There are 3 ways to turn a row about zero (a turn may also mirror it). The second row of each pair is the first, turned, with some noise. The first 30 pairs use one turn. New pairs use 3 turns, one after the other, and a turn may come again.
(in the rows, 128 means zero)
Known pairs, each followed by its turns in order:
[133 128 125 132 126  95 158 126 121]
[111 114 160 146 135 122 136 132 132] : vegad

[133 143 115 121  47  89 115  47 132]
[ 70 116 157  49 178 147 163 103 139] : luk

[161 126  98 118  71 113 138 106 154]
[108 106 172  88 125 120  99 119 160] : moz

[154  93 139 152 147 100 126 123 105]
[ 79 149 154 108 135 110 112 124 122] : vegad

[146 139 195 162  77 123 150 125 112]
[ 55 131  97 151 147 114 141 124 179] : luk

[136 146 152 209 118 131  94 117  67]
[142 166 180  86 129 120  68 154  77] : vegad

[130  93 138 139 120 151 167 169 172]
[137 118 119 121 123  67 176 141 155] : vegad

[123 123 130 120  64 149 153  82  94]
[ 60 121 130 111 138 121 111 180 157] : moz

[102 143 134 153 119 155 109 153 128]
[147 126 117 139 116  96 153 106 144] : luk

[146 119 143  47 119  91 141 172 184]
[103 118 106 170  67 141 195 112 165] : vegad

[156 119 155 147 121 117 147 117 113]
[ 89 124 114 133 137 130 108 135 146] : luk

[173  93 133 140 116 125 104 163 131]
[133 130 106 124  92 153 106 117 176] : luk

[139  57 132 106 103 134 117 110 124]
[ 97 148 129 123 181  88  88 117 125] : moz

[182 134 156 125 156 121 130 131 168]
[164 165 159 148 121 127 132  96 166] : moz

[112 149  66  88 136 144 117 124 115]
[110  67 142 122 161 147 164 114 117] : moz

[192 126 118 129 108 180 118 143 138]
[126 170 157 126  91 128  95  97 181] : luk

[102 139  88 108 142 111  88 131  67]
[126 101  97 112 174 176 152 134  96] : moz

[131 115 152 128 124 146 120 121 209]
[159 133 165 125 105  58 131 114 135] : moz

[197  94 124  85 209 149 108 201 133]
[ 80 109  85  65  62 112 119 107 212] : vegad

[130 133 136 124 148 167 113 131 110]
[146 149 124 140 129 109 103 108 124] : luk

[159 116 144 115 160 122 128 137 121]
[129 149 111 137 122 151  94 145 128] : luk

[141 123 117 117 125 149  70  73  66]
[134 104 102 124 208 143 129 167 166] : moz

[135 125 146 123 143 124 146 126 165]
[110 131 114 138 124 122 148 156 147] : vegad

[104 121 110 119 120 182 114 125 153]
[169 122  74 119 144 122 141 115 127] : vegad

[137 188 144 159 109 134 138 119 121]
[ 87 149 120 120 128  72 145 132 137] : luk

[115  90 102  88 164 126 182 140 104]
[134  97 154 172 118 165  97 138  76] : luk

[120 125 119 120 149 111 116 125 132]
[145 130 135 127 144 130 131 128 110] : moz

[116 151 138 126 135 123  59 131  61]
[142 152 136 115  90 158  57  98  95] : vegad

[137 167 146 177 156 144 174  83 151]
[131 134 136 125 177 136 119 212 145] : vegad

[174 118 209 144 132 123 156 118 118]
[129 206 124 157 111 124 108 146 179] : moz

New pairs. What belongs after each?
[128 117  47 130  97  97 121 138 124]
[152 150 138  99 162 100  61 127 131] : moz luk luk

[148  94 151  88 122 119 123 123 160]
[120  93 140 125 128 145 136 167 164] : luk moz luk

[154 108 209 135 139  89 142 171 143]
[125  66 131 112 154 175 100  88 174] : luk moz luk

[133 148 209 148 120 128 209 150  87]
[118  83 165 146 110 209 166  73 152] : moz moz luk

[139 130  70 139 153 136 158 134 153]
[141 141 134 116 119 172 183 136 138] : moz vegad moz

[111 175 125  88 130  47 126 121 126]
[140 175 178 118 171 118  90 113  87] : luk luk vegad

[124 110 137 137 109 143 168 126 137]
[ 99 150 124 126 140 101 134 117 145] : vegad moz luk

[ 49 121 120 136 177 181 129 126  98]
[108 122 140  86 172 121 169  51 158] : vegad luk moz

[166  64 209 137 191 132 153 147 164]
[107  37 125 162  97 113 104 125 212] : vegad vegad luk

[ 93  97 168 128  85  94 114 109  94]
[143  92 107 104 119 139 152 150  57] : vegad luk luk

[107 138 117 155 160 139 111 148 116]
[123 162 142 130 166 117 150 126 113] : moz vegad moz

[135 129 139 130 138 205 125 164 125]
[159 122 116 173 123 194 131 135 150] : moz luk luk

[111 185 144 122  93  71  89 121 209]
[ 97 169  67 116 162 206  90 159 144] : vegad vegad luk

[128 116 148 101 107  93  96  94  80]
[ 95 140 155 179 110 143  93 165 134] : moz moz moz

[132 100 162 161 111 165 139 139 164]
[178 161 120 132 164 153 140 136 143] : vegad moz vegad

[115 115 130  96 105 106 129 128 145]
[135 134 133 123 137  91 130 132 158] : moz vegad luk

[149  78 128 175 209 117 120 115 125]
[145 106 114  85 123 185 199 106 116] : luk luk vegad

[122 107 209 124 116 175 179 128  82]
[ 39 126 103 111 165 107  93 110 159] : moz moz moz

[157 157 118 126 108 125 128 130 132]
[ 90 141 131 120 116 134 145 120 112] : luk moz moz

[147 140 181 116 148 123 126  96 111]
[117 125 101  89 118 114 125  91  92] : luk vegad vegad

[ 81 159 176 140 138  87 131  88  85]
[156 116 123 135 213 105 164 119 105] : moz moz vegad

[128 128 118 179 121 117  96 200 110]
[197 121 107 143 162 170 104 147 129] : moz moz luk

[135 147 120  90 115 186 129 125 145]
[157 114 122 182 104 125 113 140 148] : moz luk luk

[115 111  47 159 147 135 150 131 142]
[100 160 108  80 154 120 137 126  66] : moz vegad luk

[173 118 121 164  78  93  47  97 143]
[125 125 104 126 167 162 105 231 105] : vegad luk moz

[140 181 209 157 137 191 121 165 166]
[218 126 151 160 147 151 203 139 104] : vegad luk vegad

[117 138 127 137  75 139 143 101 123]
[168 109 124 133  91 154 120 132 114] : luk vegad moz

[ 96 139 148 148 146 142  66 136 153]
[ 83 137 145  83 160 109 132 148 132] : vegad luk moz

[131  47 117 159 133 134 136 103 127]
[154 131  97 111 133  80  94 142  77] : vegad vegad vegad

[ 90 125 103 125 133 146 128 136 123]
[145 108 114 123 144 107 136 123 102] : luk luk moz

[ 88 165 156 140 143  75 132 136 128]
[112 173 149 147 155 154 108 133 172] : moz vegad luk

[116 122 140 150 141 120 142  92 125]
[125 117 119 148 127 122 131 119  86] : luk vegad vegad

[107 145 118 107  58 144 146 143 177]
[138 120 144 156  81 155 102 197 137] : moz vegad moz

[ 76 102 113  62 107 113 138 146 158]
[ 91 138 123 157 102  99  68 121 177] : vegad vegad vegad

